The rows are grouped in 4 different ways at once. Each group adds its own fixed numbers to the row, and there is some noise. The rows also spread widely along 12 directions, which tell nothing about the answers.
Some rows, each with its group in each grouping after it:
| -20 |   1 |  -6 | -16 |   6 | -12 | -11 |  -1 | -12 | -19 |   6 |   3 | -16 | -15 |  29 |   1 |  22 |  -3 |  12 |  -6 |  15 |  -8 |  13 |  17 |  15 |  -4 | -12 | -41 | -14 |  -3 | -16 |  15 |  -7 |  -5 |  -8 |
dapu k_241 (1) (3)
|  25 |   6 | -10 |   1 |  -7 | -19 |  -8 |  12 |   6 |   5 | -16 |  16 | -12 |   4 |  15 |  -3 | -12 |  28 |   6 |  -7 | -14 |  -1 |   9 | -24 | -14 |  -4 |  -4 |  -7 |  14 |  -5 |  16 |  15 |  16 |  19 | -11 |
gurem k_698 (2) (0)
|  12 |  -2 | -19 |   5 | -19 |  -3 | -31 |   1 |   5 |  -8 |  11 |  23 | -12 |   8 |  19 |  -9 | -11 |  10 |  -1 |  11 | -17 | -13 |  17 |   6 | -18 | -16 | -17 | -20 |  -4 |   8 |  -5 |  14 |  11 |  11 | -21 |
dapu k_241 (3) (1)
| -18 | -24 |   4 |  -7 |  -3 | -25 |  -6 |   7 |  -2 |  -8 |  -2 |  11 | -14 |  23 |   9 | -10 |  23 |   1 |   3 | -15 |  -9 |   6 |   1 |  -9 |  29 | -11 | -20 | -40 | -17 |  -7 | -28 |   2 | -12 |   5 |  -2 |
muze k_473 (4) (0)
| -16 |   7 |  -5 | -12 |  -9 |   1 | -14 |  21 |   5 |   2 |   8 |  18 |  -6 | -15 |  -1 |   9 |  11 |   4 |  -8 |  18 |   9 |  -5 |  -6 |  -2 |  12 |   0 |   0 | -16 |  -8 |  10 |  -9 |  19 |  -1 |  -9 |   4 |
Nemik k_131 (1) (4)
|   3 |  12 | -12 |  -2 |   0 |   3 |   2 |  20 |  -5 |  22 | -10 |  -1 | -14 |  -9 | -13 |  -7 |  12 |  14 |   0 |  -5 |  11 |  -3 |   3 |   4 |  -4 |  14 |  -5 | -25 | -31 |   8 | -11 |  -1 |   0 |  -5 |   9 |
gurem k_131 (3) (3)
|  -4 |   2 |   1 |   6 |   2 |  -7 | -15 |   5 |   1 |  -6 |  10 |   1 | -12 |   5 |   3 |  -8 |   2 |   4 |  -1 | -10 |  -2 |  -6 |  10 |   3 |   5 |  -8 | -17 | -13 | -17 |  13 |  -8 |   3 |   8 |  -3 |   0 |
Nemik k_230 (5) (4)
|   6 |   7 |   9 | -15 |  14 | -14 | -11 |   0 |  17 |  14 |   3 |  13 |  -9 |  25 |  -5 |  -7 |  -9 |  17 |  -3 |  -2 |  -7 |  -7 |   5 | -14 |  17 |  -1 |  13 |   8 |   7 |   5 |  -5 |  23 |   6 |   3 |   2 |
muze k_230 (0) (2)
|   6 | -15 | -32 | -16 | -30 | -19 |  -3 | -17 |  -9 |  23 |  18 |  22 |   2 |  -2 |   7 |  12 |  -4 |  27 |  13 |  -3 |  -9 |  -9 | -20 |  20 | -11 | -16 | -11 |  -3 | -27 |   2 | -25 |   4 |  10 | -13 | -18 |
dapu k_698 (2) (1)
| -13 |   4 |  -7 | -21 |   3 |  -4 |  11 |  -8 |   3 |  -9 |  12 |  13 |  14 | -12 | -10 |  14 |  -3 |   5 |  -6 |  10 |   9 |   2 | -10 | -10 |  20 |  -5 |  -1 |  19 |   0 |   2 | -11 |  25 |  -4 | -21 |  11 |
muze k_473 (5) (2)
| -13 |   3 |  -3 | -17 |  14 | -16 |  -4 |   6 |  -8 |   9 |   1 |  22 |   8 |  -5 |   6 |  -3 |  10 |   6 | -12 |   5 |  -6 |  -1 |  10 |  -8 |  19 |   5 |  19 |  -9 |  17 |  -7 | -18 |   8 |  13 | -12 |  -1 |
muze k_698 (0) (1)
|  16 |  13 | -33 |  10 | -12 | -10 |  -1 |  -7 |  -2 |  -7 | -19 |  18 | -11 | -17 |  19 | -11 |   7 |   5 |  12 |  -1 |  -6 |  -4 |  15 |  11 | -11 |  -9 | -18 | -36 |  -6 |   2 |   6 |   7 |   4 |   0 | -13 |
muze k_698 (4) (2)
|  -2 |   3 |  -7 |  -5 |   2 | -15 | -19 |   2 |   4 |  12 |   7 |  17 | -13 |  10 |  14 |  -4 |   8 |   8 |   3 |   1 |  -2 | -14 |   8 |   5 |  16 |  -6 |   6 | -17 |  -7 |   5 | -12 |  14 |   9 |   1 |  -6 |
Nemik k_131 (1) (2)
| -13 | -17 |   5 | -16 |  -2 |  -6 | -16 |  23 |   1 |  19 |  16 |  27 |   8 |  -3 |   3 |  13 |  -8 |  16 | -21 |   8 | -20 |   7 |  -3 | -11 |   2 |   4 |  11 |   0 |  12 |  -1 |  -8 |  10 |   5 |  -5 | -12 |
gurem k_698 (3) (0)
| -19 | -17 |  14 |  -3 |   4 |  -6 |  -9 |  -5 |  11 | -23 |  15 |  11 | -13 |   5 |   6 | -15 |   2 |   2 | -18 |  -7 | -11 |   8 |  13 |  -2 |  16 | -14 | -29 | -14 |   0 |  17 |  -1 |  15 | -17 |  -2 |  -8 |
muze k_473 (0) (4)
|  -9 |   0 |  -8 |   5 | -12 |   1 |  -5 |   7 |  14 |  10 |  -5 |  34 |  -6 | -16 |   6 | -11 |   0 |   3 |  -4 |   9 | -10 |   5 |   5 |   1 |   0 | -10 | -11 | -13 |   5 |   6 |   1 |  19 | -11 | -12 |  -9 |
Nemik k_698 (5) (3)
| -17 |  10 |  12 |  -2 |  -9 |   1 | -12 |  14 |   6 | -22 |  29 |   0 | -12 | -15 |   7 |   1 |  13 |  14 | -34 |  21 |  16 |  -6 |  11 |   7 |   6 |   7 | -11 | -20 |   4 |  20 |   4 |  23 |   2 |   5 |  -2 |
dapu k_131 (1) (1)
|  -3 |   4 | -11 |  -2 | -13 |   4 |   2 | -28 |  17 |  -3 |   4 |  16 |   0 |   6 | -20 | -13 |  -5 |  -3 |   6 |   9 |   3 |   3 |   5 |   9 |   8 | -17 | -22 |   5 | -14 |  19 |   0 |  27 | -24 | -19 |   7 |
gurem k_698 (0) (2)
|  -7 |  -9 |  -6 |  -8 |  -5 |  -7 |  -4 |  -8 |  -4 |  -3 |  23 |  11 |  -4 | -23 |  14 |  10 |  -8 |  19 |  -9 |  -9 |  -4 |  -6 |   1 |  23 |  -9 |  -9 | -19 |  -6 | -10 |  13 |   3 |  13 |   4 | -10 | -18 |
dapu k_230 (2) (3)
|   8 |  -2 |   3 |   0 |   9 |  18 | -15 |  43 |   1 |  29 |  -7 |  18 | -10 |  -7 |  -1 | -13 |  -7 |  10 | -14 | -12 | -31 |   2 |  11 |   4 | -22 |   8 |  -7 | -19 | -19 |  13 |  -1 |  -9 |   0 | -14 | -17 |
muze k_698 (5) (4)
| -15 | -12 |  -8 | -11 |  -8 | -15 |  -6 |   3 |   6 |   6 |   2 |  21 |  -9 |  -5 |  10 |  -5 |  12 |   8 |   0 |   1 |  -2 |  -1 |   6 |   1 |  13 |  -3 |  -5 | -28 |   0 |  -6 | -18 |  18 |  -4 |  -5 |  -4 |
dapu k_473 (3) (4)
|   2 |   4 | -19 |  -2 |  -9 | -15 |  13 |  -5 |  -2 |  13 |  -8 |  20 |   5 | -18 |   0 |  -6 |   3 |  14 |  -2 |  -3 |  -5 |   3 |  10 |   3 |  -2 |  -1 |   1 |  -9 |   5 |  -2 |  -3 |   8 |   6 | -14 |  -4 |
gurem k_698 (2) (1)
|  25 |  22 | -15 |  -6 |  -2 |   6 |  -5 |  21 |   4 |  32 | -21 |   8 | -14 |  -6 |  -4 |  -8 |   1 |  17 |  18 |  -6 |  -3 |  -8 |   8 |   2 | -19 |   7 |   4 | -14 | -24 |   0 |  -5 |   5 |   1 |  -9 |  -3 |
gurem k_698 (5) (1)
| -18 | -19 |  18 | -13 |  15 |   7 |  -4 |  12 |  -1 |  -5 |  22 |  15 |   3 |  -5 |  -5 |   5 | -13 |   9 | -31 | -10 | -19 |  13 |  -1 |  -9 |   4 |  -5 | -15 |  10 |  -6 |  16 |   1 |   6 |  -9 | -18 |  -9 |
muze k_473 (0) (3)
|  -4 |   1 |   0 |   3 | -25 |  -5 |  -8 |  15 |   3 | -11 |  26 |  -8 | -14 | -17 |   7 |  15 |   4 |  26 | -20 |   6 |   8 |  -7 | -11 |   7 |  -7 |  -4 | -21 | -11 | -17 |  23 |   5 |   4 |   8 |   3 |  -8 |
Nemik k_230 (1) (0)
| -11 | -11 | -13 |  -2 |   4 | -20 |  -3 |  -4 | -19 |   8 |  14 |   6 |  -4 | -21 |  25 |   3 |  17 |   8 |   1 | -17 |  -5 |  -5 |   8 |  24 |   2 |  -2 |  -9 | -27 | -14 |  -2 | -19 | -12 |  11 | -14 | -16 |
Nemik k_698 (5) (2)
|  10 |   3 |  -6 |   7 | -28 | -16 |   8 |  -7 |  23 |   4 |   3 |   6 | -24 |   2 |  -3 | -16 |   3 |  31 |  -5 |   2 |   4 |  -1 |   0 |  -2 |  -1 |  -8 | -21 | -12 |  -5 |  16 |   8 |  21 |  -8 |  14 |  -3 |
gurem k_131 (2) (1)
|   5 |  -1 |  -6 |   0 | -18 |  -9 |   9 | -14 |  10 | -13 |  -4 |  -5 | -25 |  -1 |   1 | -13 |   6 |  15 |  17 | -13 |  14 |   8 |  -1 |   2 |   4 | -12 | -34 | -17 | -21 |  16 |   6 |  18 | -25 |  -1 |   4 |
gurem k_698 (1) (4)
|   1 |  -8 |   1 |   0 | -15 | -19 |  19 |  -5 |  22 | -17 | -16 |  16 | -26 |   1 |   8 | -25 |   6 |  17 |   5 | -14 |  -5 |  14 |   7 | -20 |  14 |  -9 | -29 | -23 |   5 |   4 |   4 |  23 | -26 |   2 |  -1 |
muze k_241 (2) (1)
| -10 |  -5 |   6 |  -1 |   7 |  -4 |   1 |  -2 |   4 |  -6 |  16 |   6 |  -3 |  -1 |  -1 |  -6 |  -7 |   8 | -19 |  -4 |  -7 |   1 |   4 |   1 |   9 |  -9 | -16 |   6 |  -4 |  15 |  -1 |  13 |  -3 |  -7 |  -4 |
muze k_473 (5) (3)
| -12 |  -5 |  -4 |  -5 |  -7 |  11 | -16 |  33 |  -2 |  10 |  10 |  18 |  -5 | -18 |  -1 |   2 |  11 |   4 | -22 |   3 | -19 |  -6 |   4 |  24 |  -6 |  -1 |  -8 | -31 | -22 |  17 | -10 |  -1 |  -1 | -16 | -19 |
muze k_230 (1) (0)
|  -8 |  -9 |  -1 | -10 |   3 |   8 |  -2 |   6 |   5 |  -3 |  23 |  29 |  11 | -25 |   7 |  12 | -23 |   8 | -18 |  -2 | -20 |  10 |   1 |  -4 |  -4 | -10 |  -8 |  19 |   8 |   7 |   6 |  12 |  -5 | -27 | -16 |
Nemik k_241 (5) (1)
| -14 |  -1 |  -1 | -12 | -10 |  -1 | -11 |   5 |  15 |  17 |  27 |  19 |  -2 |  -8 |   0 |   2 |  -2 |  11 | -20 |  16 | -10 |  -8 |   6 |  17 |   3 |  -7 |   6 |  -2 |   0 |  13 |  -6 |  19 |  -5 | -11 | -17 |
gurem k_241 (1) (1)
|   2 |  -3 | -13 |  -5 | -18 |   2 |  -8 |  22 |   1 |  -2 |   1 |  29 |   6 |  -9 |  -2 |  13 |  -6 |  14 | -12 |   7 |  -7 |   6 | -13 | -19 |  -9 |  -1 |  -9 | -12 |  -3 |  -3 |   0 |  11 |   6 |  -5 |  -3 |
dapu k_131 (4) (0)
|   0 | -16 | -15 | -17 | -21 | -13 |   3 | -22 |  12 |   6 |  10 |  11 | -15 |  -1 |   9 |   2 |   0 |  21 |  20 |  -8 |   6 |  -5 | -10 |  13 |   6 | -15 | -26 |  -9 | -23 |   3 | -10 |  27 | -20 |  -8 |  -7 |
dapu k_473 (3) (0)

New rows, each followed by its group in each grouping:
|   2 | -17 |   4 |  10 |   3 | -13 |  17 |   9 |   0 | -18 |   0 |   3 |  -4 | -20 |  14 |   5 |  -9 |  18 | -19 | -29 | -11 |  20 |   3 | -25 |  -2 |   1 | -28 |  -6 |   7 |  -1 |  18 |  -1 |  -1 |  -6 |  -5 |
Nemik k_473 (4) (0)
| -14 |  -1 |   1 |  -5 | -14 |  -4 | -23 |  18 |   4 |  -4 |   3 |  23 | -10 |  -2 |  15 |  -5 |  14 |   1 |   2 |  13 |  -4 |  -2 |   5 |  -1 |   7 |  -8 | -10 | -28 |  -6 |   3 | -18 |  14 |  -9 |  -4 |  -7 |
Nemik k_698 (5) (1)
|   3 |   0 | -14 |  -2 |  -1 | -16 |   2 |   5 |  -5 |  12 |  12 |   4 |  -2 | -20 |  12 |  10 |   3 |  22 | -15 |  -7 |  -5 |  -5 |   6 |   9 |  -7 |   2 |   6 |  -8 |   1 |  -1 |   0 |   1 |  18 |  -4 | -16 |
gurem k_473 (1) (2)
| -16 | -10 |   4 |   8 | -26 | -10 |  -7 |   0 |   6 | -16 |  15 |  12 | -14 |   0 |   8 | -17 |  21 |   8 | -12 |   9 |   4 |   3 |   6 |  11 |   7 |  -7 | -28 | -37 |  -9 |  11 | -15 |  11 | -13 |  -1 |  -4 |
dapu k_698 (5) (1)
|   3 |  12 | -28 |  -1 | -13 |  -9 |  -1 | -15 |   5 |   9 |   7 |  13 |  -1 |  -3 |  -4 |  -3 |   2 |   4 |   6 |   8 |   3 | -12 |   7 |  15 |   4 | -10 |   1 |  -8 | -11 |   5 | -10 |  15 |   6 | -11 |  -3 |
gurem k_241 (1) (2)
|  -9 | -12 |  11 |   8 |  -1 |  17 | -22 |  54 |   0 | -13 |  -5 |  30 |  -8 | -10 |   4 | -11 |   3 |  -3 | -35 |   0 | -37 |  12 |  19 | -15 | -10 |  -1 | -14 | -34 |  -2 |   9 |  -3 |  -3 |  -6 |  -7 | -19 |
muze k_473 (1) (1)
|  -1 |  -8 |  -3 |  -7 |  12 | -18 |  -8 |  -9 |  12 |  -8 |  -7 |  30 |  -4 |  16 |  12 |  -8 | -14 |   1 |  11 | -15 | -17 |  13 |  14 | -26 |  17 | -16 |  -2 |  -4 |  20 | -13 |   2 |  24 |  -6 |   3 |  -7 |
gurem k_241 (4) (4)
|  10 |  -2 |  -7 |   9 |   0 | -15 |  -5 | -14 |  13 |  -2 |   2 |   7 | -16 |   3 |  21 | -13 | -12 |  15 |   0 |  -9 |  -8 |  -7 |  23 |   0 |  -1 | -13 | -19 |  -5 |   7 |   9 |  13 |  20 |   7 |   8 | -12 |
Nemik k_473 (3) (0)
|  -3 | -13 |  -8 |  -1 |  -5 |  -5 |   7 | -10 |   2 |  -8 |  10 |  22 |   4 | -12 |  -1 |  -6 | -12 |  10 | -12 |  -7 | -14 |  14 |  -3 |  -4 |   1 | -15 | -20 |   8 |   6 |  12 |   7 |  11 |  -4 | -16 |  -9 |
muze k_698 (5) (4)
|   5 |   2 |   6 |  11 |  -7 | -12 | -14 |   7 |  16 | -30 |  -6 |  14 | -19 |  17 |  11 | -10 |  -6 |   5 |  -2 |   2 |  -3 |   5 |  12 | -34 |  12 | -13 | -17 |  -9 |  11 |   5 |   8 |  25 |  -2 |  14 |   3 |
Nemik k_473 (1) (2)
| -16 | -13 | -19 |  -3 | -14 | -28 | -10 | -24 | -11 | -23 |  20 |  20 |   3 | -20 |  36 |   4 |   9 |  10 |  -6 |   9 |   2 |  -5 |  12 |  19 |   8 | -14 | -15 | -28 |  20 |  -3 |  -4 |  19 |  11 |   4 | -21 |
dapu k_698 (3) (0)
|  -5 |  -9 |   7 |  -4 |  13 | -22 |   7 |  13 |  -8 |  11 |  11 |  -2 |  -9 |  -6 |  12 |   3 |   5 |  27 | -18 | -26 |  -3 |   3 |   1 |  -3 |   6 |  12 |   5 | -12 |   4 |  -2 |  -6 |  -2 |  18 |  -4 |  -6 |
dapu k_230 (1) (3)
|  -2 |  12 | -13 |   0 |  15 | -21 |  -2 | -13 |   0 |  -6 |  -1 |   6 |  -8 | -11 |  22 | -13 |   8 |   5 |   2 |  -5 |   2 | -12 |  24 |  10 |  12 |  -9 |  -3 | -17 |  11 |  -1 |  -1 |  17 |  13 |   2 |  -9 |
muze k_473 (5) (4)
|  -5 |  16 | -19 |  11 |  -4 | -12 | -12 |  -4 |  -3 |  -9 | -10 |   0 |  -7 |   8 |  -3 | -19 |  19 |  -9 |   5 |   9 |  12 | -12 |  28 |   5 |  11 |  -4 |  -9 | -34 | -12 |   4 | -18 |   9 |  11 |   7 |  11 |
gurem k_473 (3) (4)
| -15 | -12 |  -2 | -11 |   3 |  -1 |  -3 | -16 |   8 |   8 |   9 |  29 |  10 |   2 |  -7 |  -7 |  -7 |  -4 |  -7 |  -1 | -14 |   7 |  10 |  10 |  14 | -16 | -10 |   3 |   1 |   8 |  -3 |  19 | -17 | -25 |  -7 |
gurem k_698 (0) (0)
|  -5 |  -3 | -11 | -11 | -22 |  11 |  -4 |  22 |   2 |  15 |   7 |   2 | -22 | -14 |  -6 |   2 |  13 |  16 |  -1 |   1 |   0 |  -6 | -16 |  19 | -10 |  -1 | -22 | -30 | -49 |  19 | -16 |  -2 | -17 | -12 |  -8 |
muze k_241 (1) (3)
| -12 |   6 |  23 | -19 |  12 |   0 |  -7 |  11 |  13 | -13 |  16 |   1 |  -6 |  -6 |   3 |   9 | -10 |  13 | -16 |  11 |  11 |   1 |   9 | -26 |  16 |   7 |  -1 |  16 |  10 |  10 |   5 |  34 |  -6 |  -2 |  11 |
Nemik k_473 (3) (1)
| -17 | -17 |  -5 |  -5 | -22 | -24 |   0 | -23 |  12 | -18 |  14 |  28 |  -4 |  -5 |  15 |  -1 |   0 |   8 |  -2 |   9 |  -4 |   7 |  -2 |  -5 |  19 | -21 | -21 |  -3 |  16 |   7 |  -1 |  29 | -11 |  -3 |  -6 |
Nemik k_698 (2) (2)
|   2 |   4 | -16 |  -3 |   6 |   2 |   3 |  -3 | -13 | -11 |   5 |   3 |  -4 | -21 |   7 |  -1 |   5 |   8 |  -3 | -14 |   0 |  -2 |   7 |  19 |  -5 |  -4 | -24 | -22 | -27 |  12 |  -2 |  -1 |  -2 | -14 | -10 |
muze k_131 (4) (1)
| -15 |  14 |  11 | -26 |  43 |   6 |  -5 |  -6 | -11 | -19 |  19 |  -7 |   2 | -14 |  13 |   9 | -12 |  -6 |  -7 |  -7 |   9 |  -7 |  21 |   6 |  18 |   0 |   2 |  16 |   1 |  15 |   8 |  26 |   0 | -18 |  -2 |
muze k_241 (1) (3)
| -10 | -13 |  11 |   0 | -14 |  -3 |  -3 |  19 |  18 |  27 |  11 |  15 | -16 |  -9 |   5 | -12 |   7 |  22 | -21 |  -2 | -18 |   3 |   6 |  15 |  -5 |   2 | -12 | -25 |  -4 |  12 |   2 |   9 | -15 |  -4 | -20 |
gurem k_698 (5) (0)
|  17 |  18 | -17 |   1 |  -8 |  -8 | -12 |  28 |  -5 |  17 | -19 |  -3 | -24 |  -8 |  15 |  -2 |  15 |  15 |  14 |  -5 |   1 | -19 |  12 |   0 | -15 |  13 |  -3 | -40 | -31 |  -2 | -14 |  -8 |  19 |   9 |  -2 |
Nemik k_241 (2) (2)
| -29 |  -6 |  -1 | -13 |   7 | -17 |  -9 | -22 |   1 |  -3 |  13 |  15 |  -3 |   6 |   8 | -16 |  21 |  -8 |  -6 |   9 |   2 |  -7 |  18 |  22 |  32 |  -9 |  -4 | -23 |   2 |   8 | -21 |  19 |  -9 | -11 |  -4 |
muze k_698 (0) (2)
|  -8 |   8 |   7 |  -4 |   8 | -19 |  24 | -25 |  19 |  30 |  25 | -18 | -16 | -25 |   7 | -13 |   7 |  33 | -17 |  -8 |  14 |  -7 |  16 |  36 |   6 |   9 |  -2 |   1 |   6 |  19 |  16 |  21 |  -4 |  -6 |  -9 |
gurem k_698 (5) (4)
| -25 | -12 |   3 |  -8 |  17 |  -8 |  -1 | -19 |   4 |  -3 |  21 |  16 |   3 |  -2 |   9 | -10 |  -2 |  -7 | -13 | -10 |  -7 |  -2 |  23 |  19 |  25 | -12 |  -6 |  -4 |   6 |   8 |  -7 |  25 |  -7 | -23 |  -8 |
dapu k_473 (1) (4)
|  -3 |  -5 | -28 |   2 |  -7 | -18 |   7 | -33 |   4 |  -6 |  15 |  29 |  19 |  -7 |   1 |   2 | -18 |   4 |  -7 |   2 |  -8 |   1 |   5 |   1 |   6 | -21 |  -7 |  13 |  16 |  -1 |   1 |  25 |  12 | -16 |  -6 |
dapu k_473 (4) (4)
|  -1 |  -1 |  -7 |   3 |  -3 |   0 |  10 |  -5 |   8 |  -8 |   8 |  15 |   4 | -19 |   0 |   0 |  -9 |   9 | -15 |  -3 |  -3 |   5 |   8 |   0 |  -3 |  -1 | -15 |   2 |   3 |   6 |   6 |  18 |  -2 | -19 |  -1 |
dapu k_473 (5) (2)
| -10 |  -4 |   3 | -13 |  -4 |  -5 |   1 |  16 |   4 |   2 |   4 |   6 | -13 |  -3 |  -1 |   0 |   5 |  15 |  -7 |  -1 |  -2 |   0 |  -5 |  -7 |   7 |   2 | -11 | -12 | -15 |  10 |  -9 |   9 |  -5 |  -2 |   0 |
muze k_241 (2) (3)
| -12 |  -9 |  -2 |  13 | -12 |  10 | -14 |  21 |   0 | -15 |   3 |  27 |  -4 |  -7 |   3 | -14 |   8 |  -6 | -26 |   2 | -17 |   6 |  18 |   8 |  -2 |  -5 | -24 | -39 |  -6 |  13 |   2 |   5 |  -5 | -11 | -11 |
dapu k_131 (1) (0)
| -19 | -20 |  -1 |  -6 |   4 | -33 |  11 | -15 |   7 |  13 |  14 |  25 |   6 |   0 |  11 |   0 |  -1 |  11 | -16 |  -9 | -15 |   3 |   8 |  -7 |  27 |  -7 |   7 |   5 |  21 |  -7 | -12 |  15 |   9 | -11 |  -5 |
Nemik k_473 (2) (2)
|   0 | -19 |  -3 |  -1 | -26 | -17 |   8 | -15 |  15 |  -1 |   1 |  16 | -24 |   6 |   7 | -14 |   2 |  20 |  13 | -13 |  -4 |   8 |  -7 |  -3 |   8 | -19 | -37 | -12 | -17 |  12 |  -5 |  16 | -25 |  -5 |  -4 |
Nemik k_698 (2) (1)
| -12 |  -1 |  12 |   0 |   3 | -12 | -11 |  10 |  11 |   2 |  14 |   6 | -17 |  22 |  -3 | -19 |  12 |   9 | -22 |   4 |  -2 |  -6 |   9 |  -4 |  24 |  -2 |  -3 | -17 |   0 |  18 |  -9 |  13 |   2 |   8 |   1 |
muze k_131 (1) (4)
| -14 |   6 |   0 |  16 |   0 |  -6 |   5 | -15 |  12 |  -9 |  13 |   1 |  -7 |  -2 |  -1 | -20 |   8 |  -7 | -16 |   3 |   3 |  -5 |  25 |  14 |  15 |  -4 | -17 | -12 |  -4 |  18 |  -3 |  11 |  -3 | -10 |   5 |
Nemik k_241 (5) (2)
| -13 | -12 |  20 |  -6 |   7 |  -5 |  -7 |  37 |  -9 | -12 |  -1 |   3 | -16 | -17 |  20 |   1 |  20 |  13 | -14 | -16 |  -5 |  16 |   9 | -12 |   1 |  15 | -11 | -40 |  -2 |  -4 |  -6 |  -7 | -10 |   1 |  -6 |
gurem k_698 (5) (2)
| -32 | -25 |  -6 | -12 |  -7 | -22 | -14 | -17 |  -1 |  -6 |  41 |  19 |  -9 | -22 |  32 |   0 |  15 |  16 | -24 |   7 |  -7 |  -7 |   5 |  37 |  16 | -16 | -17 | -29 |   8 |  14 |  -7 |  15 |  -1 |   2 | -33 |
muze k_131 (3) (4)
|   2 |  -7 |  -4 |  -7 |  -1 | -14 | -10 |  10 |   6 |   5 |  -6 |  21 | -11 |   6 |  18 |  -1 |  -6 |  10 |   8 | -12 | -18 |  -2 |   9 | -17 |   4 |  -8 |  -8 | -12 |  -1 |  -5 |  -2 |  12 |   2 |   0 | -10 |
Nemik k_241 (2) (0)
